All groups share one centre, and each spreads out both ways along 9 directions, with some noise.
In the rows, zero is written as 128.
Some rows, each with its group after it:
[138 117 140 132 212  94 164 103 138 139 149 114 195 101]  j380
[130 171 110 138  89  69 162 139 151 105 104 150 103 122]  j380
[ 88 119 140 106 128 105 152 101 139 145 168 173  88 112]  j784
[112 157 133 162  60  88 107 182 135  97 126 157 120 123]  j738
[157 127  98 140 144 113 155 133 118 143 100  94 138 133]  j784
[124 108 117  99 186 136  80  69  95 128 136 133  79  86]  j738
[159 132  84 168 132 149  90 128  94  96 124  70 146 126]  j784
[119  68 146 140  80 129 130 145  58 142 132 102  72 155]  j380
[136  99 120 135 190 128  62 104  93 142 160  84 160  92]  j738
[135 174 117 125 124 117 215  80 177  90 112 109 132 137]  j6
[100  87 158 156 106 150 115 197 107 122 167 122 153 142]  j738
[ 94 121 162 142 118 114  60 127 108 130 151 166 112 150]  j6
[151 114  70 100  78 203 137 116 136 123 162  87 128 125]  j738
[137 108 146  86 138 100 136 143 152 183 117 148 162 103]  j784
[120 119  77 120  64 135  63 130 112 131 146 117  62 117]  j6
[143 139  72 133 109 165 111 127 141 100 133 107 135 127]  j380
[137 112 158 122 106 162  90 139 108 115 130 134 148 134]  j784
[136 149 138 144 158  21 109 103 107 141 138 115 125  63]  j738
[141 147  90 137 141 128 115 147 133 123 122 148 137 114]  j6
[137 133 115 125 122 141 138 109 148 140 166 105 171 114]  j738
[138 106 151  99  75 157  45 113 105 113 147 143 120 100]  j784
[ 77  89 107 135  75 168 159 150 124 130 209 120  70 146]  j784
[117 116  92 109 109 159  63 151 121 133 152 184  94 117]  j6
[111 111  98 115  80 144 114 144 129 138 176 109 107 113]  j738
[121 168  98 148 139 128 110 102 146 124 118 164 149 177]  j738
[149 163 160 148 174 147 142  91 119 102 135 127 158 131]  j380
[ 98  82 126 128 142 144 146 139  88 157 144 129  76 161]  j6
[ 90  97 200 131  73 107 133 141 102 133 172 118 111 131]  j6
[113 131 135 107 122 129 125 126 158 110 146 174 153 115]  j380
[ 97 111  92 128 185 182 166 122 153 143 170 146 128 151]  j6
[137 178 125 122 178  92 146  98 176 106 144 149 179  79]  j380
[157 131 166 113  75 119 131  94  90  85 148  95 113  69]  j784
[107 133 157 147 134 107 143 159 115 105 103 164  99 143]  j738
[133 108  77 129 123 112 170 137 122 148 152  81 119 111]  j380
[122 111 175  50 107 117 149  77 145 147 142 184  96  88]  j784
[126  99 137  91  78 189  96  97  96 125 172 119  80 106]  j380
[128 128 119 106  88  99 113 144 131 139 183 137 105  58]  j6
[142 140 119 108  87 130 142 116 137 108 134 130 122 105]  j738
[ 86 148 159 133 131 163  62 115 161 113 199 177 169 113]  j380
[ 93 105 158 102 126 138 114 104 121 146 160 174  91 126]  j784
[170 131 150 108 108 104 131  92 117 125 156  90 172  83]  j738
[120  99 124 107 124 144  80  93  97 136 138 137  79 125]  j6
[144  85 195 108 156 119 130  76  78 129 188  87 142  67]  j784
[ 99 109  40 154 116 154 112 145 128 156 173  93  86 143]  j380
[110 104 181 101 116 146  96 116 116 126 168 178 133  97]  j6
[128  99 150  85  72 110 117  95 103 138 171 113  70  66]  j6
[118 122 122 117 101 195 115  77 103  77 158 133  80 132]  j784
[147  70 167  73 149 123 134  89  95 117  80 144 119 138]  j380

New rows. What belongs after each?
[114 132 129 131  75  99  99 174 155 143 158 134 154 103]  j784
[161  98 179 118 119 107 109 144  97 141 134  94 177  86]  j784
[124 146 148 140 114 102 168  92 120 104  91 124 102 161]  j6
[142 129 116  94 168 106 124  81 111 136 127 152  84  84]  j6
[148 125 114  66 161  87 116  91 157 183  99 153 128  91]  j784
[104 144 103 139 144 129 137 122 157 121 184 133 151 110]  j784
[144 163 130  99 103  69 108 129 133 125 128 190  86  64]  j6
[144  91 202 116 140 121 135 164  98 128 176 145 184  81]  j6
[117 116 102 163 101 120 100 121  99 130 136  61 112 154]  j6
[131 131  84 116 195 118 114  76 133 155 135 128 114 111]  j784
[103  75 114 111  43 141  90 169 115 137 189 113 119 106]  j380
[100 123 114 113 147 123 209  93 167 140 182 109 126 114]  j6
[131 149  61 138 109 128 123 101 166 112 157  63 151 103]  j6
[142 123 144 132 120 130 113 167 104 118 108 184 117 132]  j6
[143 160 111 128 146  87  80 106 121 110 105 170 116  94]  j6
[ 79 115 118 159 164 127 154  91 129 140 153 100 119 187]  j6
[126 161 145  96 150 125 141  88 177  92 120 193 157 111]  j380
[149  95 156 104 128 140 142 159  92 133 132 172 112 107]  j6
[151  85 191  95 150 171 126  96 100 101  97 151 150 140]  j380
[102 160  67 178 153 164  93 110 140  90 167 122 134 139]  j784
[138 116 134 145  96  95 105 153  75 131  93 139  67 144]  j6
[110  94 127 151 177 106 126 101  85 156 145  79 108 147]  j6
[163 194  68 129 115 118 170 110 178  92 137 108 143  90]  j380
[ 93  99 202 134 124 139 152 144 126 145 197 156 183 148]  j738
[133 126 168 138  86 108 144 185 154 128 151 126 196 110]  j784
[144  79  66 131 102 103 177 153 110 155 149  45 110 107]  j380
[128 113 170 106  79 110 143 114 127 126 182  99 132  78]  j6
[110  97 149 146 153 113 119 117  98 160 169 116 146 144]  j738
[135 124  87 162 117 173 117 139  87 136 149  75 101 154]  j380
[121 114  97 105  71 167 144 150 139 131 132 139  95 150]  j784
[104  83  67 160 175 163  68 154 118 151 167  94 170 144]  j380
[113 116 104 151 102  89 149 178 135 138 156 105 145 121]  j380
[188 163 112 118 109  73 114 120 115 110  99 125 128  50]  j6
[146 138 193 139 120  57 156 115 115 118 143  96 167  78]  j6
[108 101 144 102 149 163 136  62 100 110 191 116  92 100]  j784
[164 141 130 138 150  92 179 135 121 123 125 105 156  93]  j6
[119  90 174 148 115 109 164 150  87 167 170  94 151 150]  j738
[ 81  94 107 154 129 108 118  95  90 165 163  63  84 160]  j6
[161  96 166  74  44 139 136  77  86 145 162 102 105 109]  j738
[107 112 173 113 101  83 131 166 142 155 229 127 168  43]  j6
[121  91 160  74  59 133 166 136 144 115 137 150 119 108]  j380
[123 193 119 135  67  66 134 106 169 127 134 172 114 145]  j738
[173  93 127  82 104 141 195  95  99 115  98  89  85 114]  j380
[146 115  98  84 150 159 129 146 136 138 167 190 125  60]  j6
[127 102 143  98 175 175 108 104 145 120 157 143 187 110]  j380
[124 157  95 168  87 101 119 153 124 130 158  97 120 113]  j380
[114 102  93 102 145 178 133 136 157 142 205 138 147  94]  j6
[135 105 127 112  73  94  91  98  76 139 134  89  56  99]  j6
[129  79  98 118 137 139 107 140  73 158 163 109  91 109]  j6
[116 144 127 104  86 123 103 122 156  96 119 174 122 118]  j380
[159 118  91 116 161 198 156  90 113 135 163  60 129 106]  j380
[125 133 143  99 175 116 153  48 144 125 145 121 130  95]  j6
[ 95 130  92 128 120 162 160 140 144 106 120 160  64 152]  j738
[104  85 116 121  86 123  90 155 108 137 148 126 102 124]  j380
[119 100  95 136 110 141 105 157 119 153 156  94 136 126]  j784
[165 114 115 168 140 129 164 110  59  99 132  46 112 131]  j784
[125  81 169 152 147  85 149 110  60 156 141  59 116 137]  j6
[133 109 125 109 190 146 142 105 110 137 131 158 124 125]  j6
[ 94 137 140 143 123  94 132  96 127 124 131 138 100 146]  j6
[ 95 116  91 130  61 144 139 145 127 138 148 145  61 171]  j738
[ 95  99  98 151 148 122 107 175 149 143 179 120 186 128]  j380
[154 159 135 122  96 100 141  91  98 113 118 115  72 104]  j380
[147 110 122 147 168 175 124 109  89 129 155  67 155 126]  j380
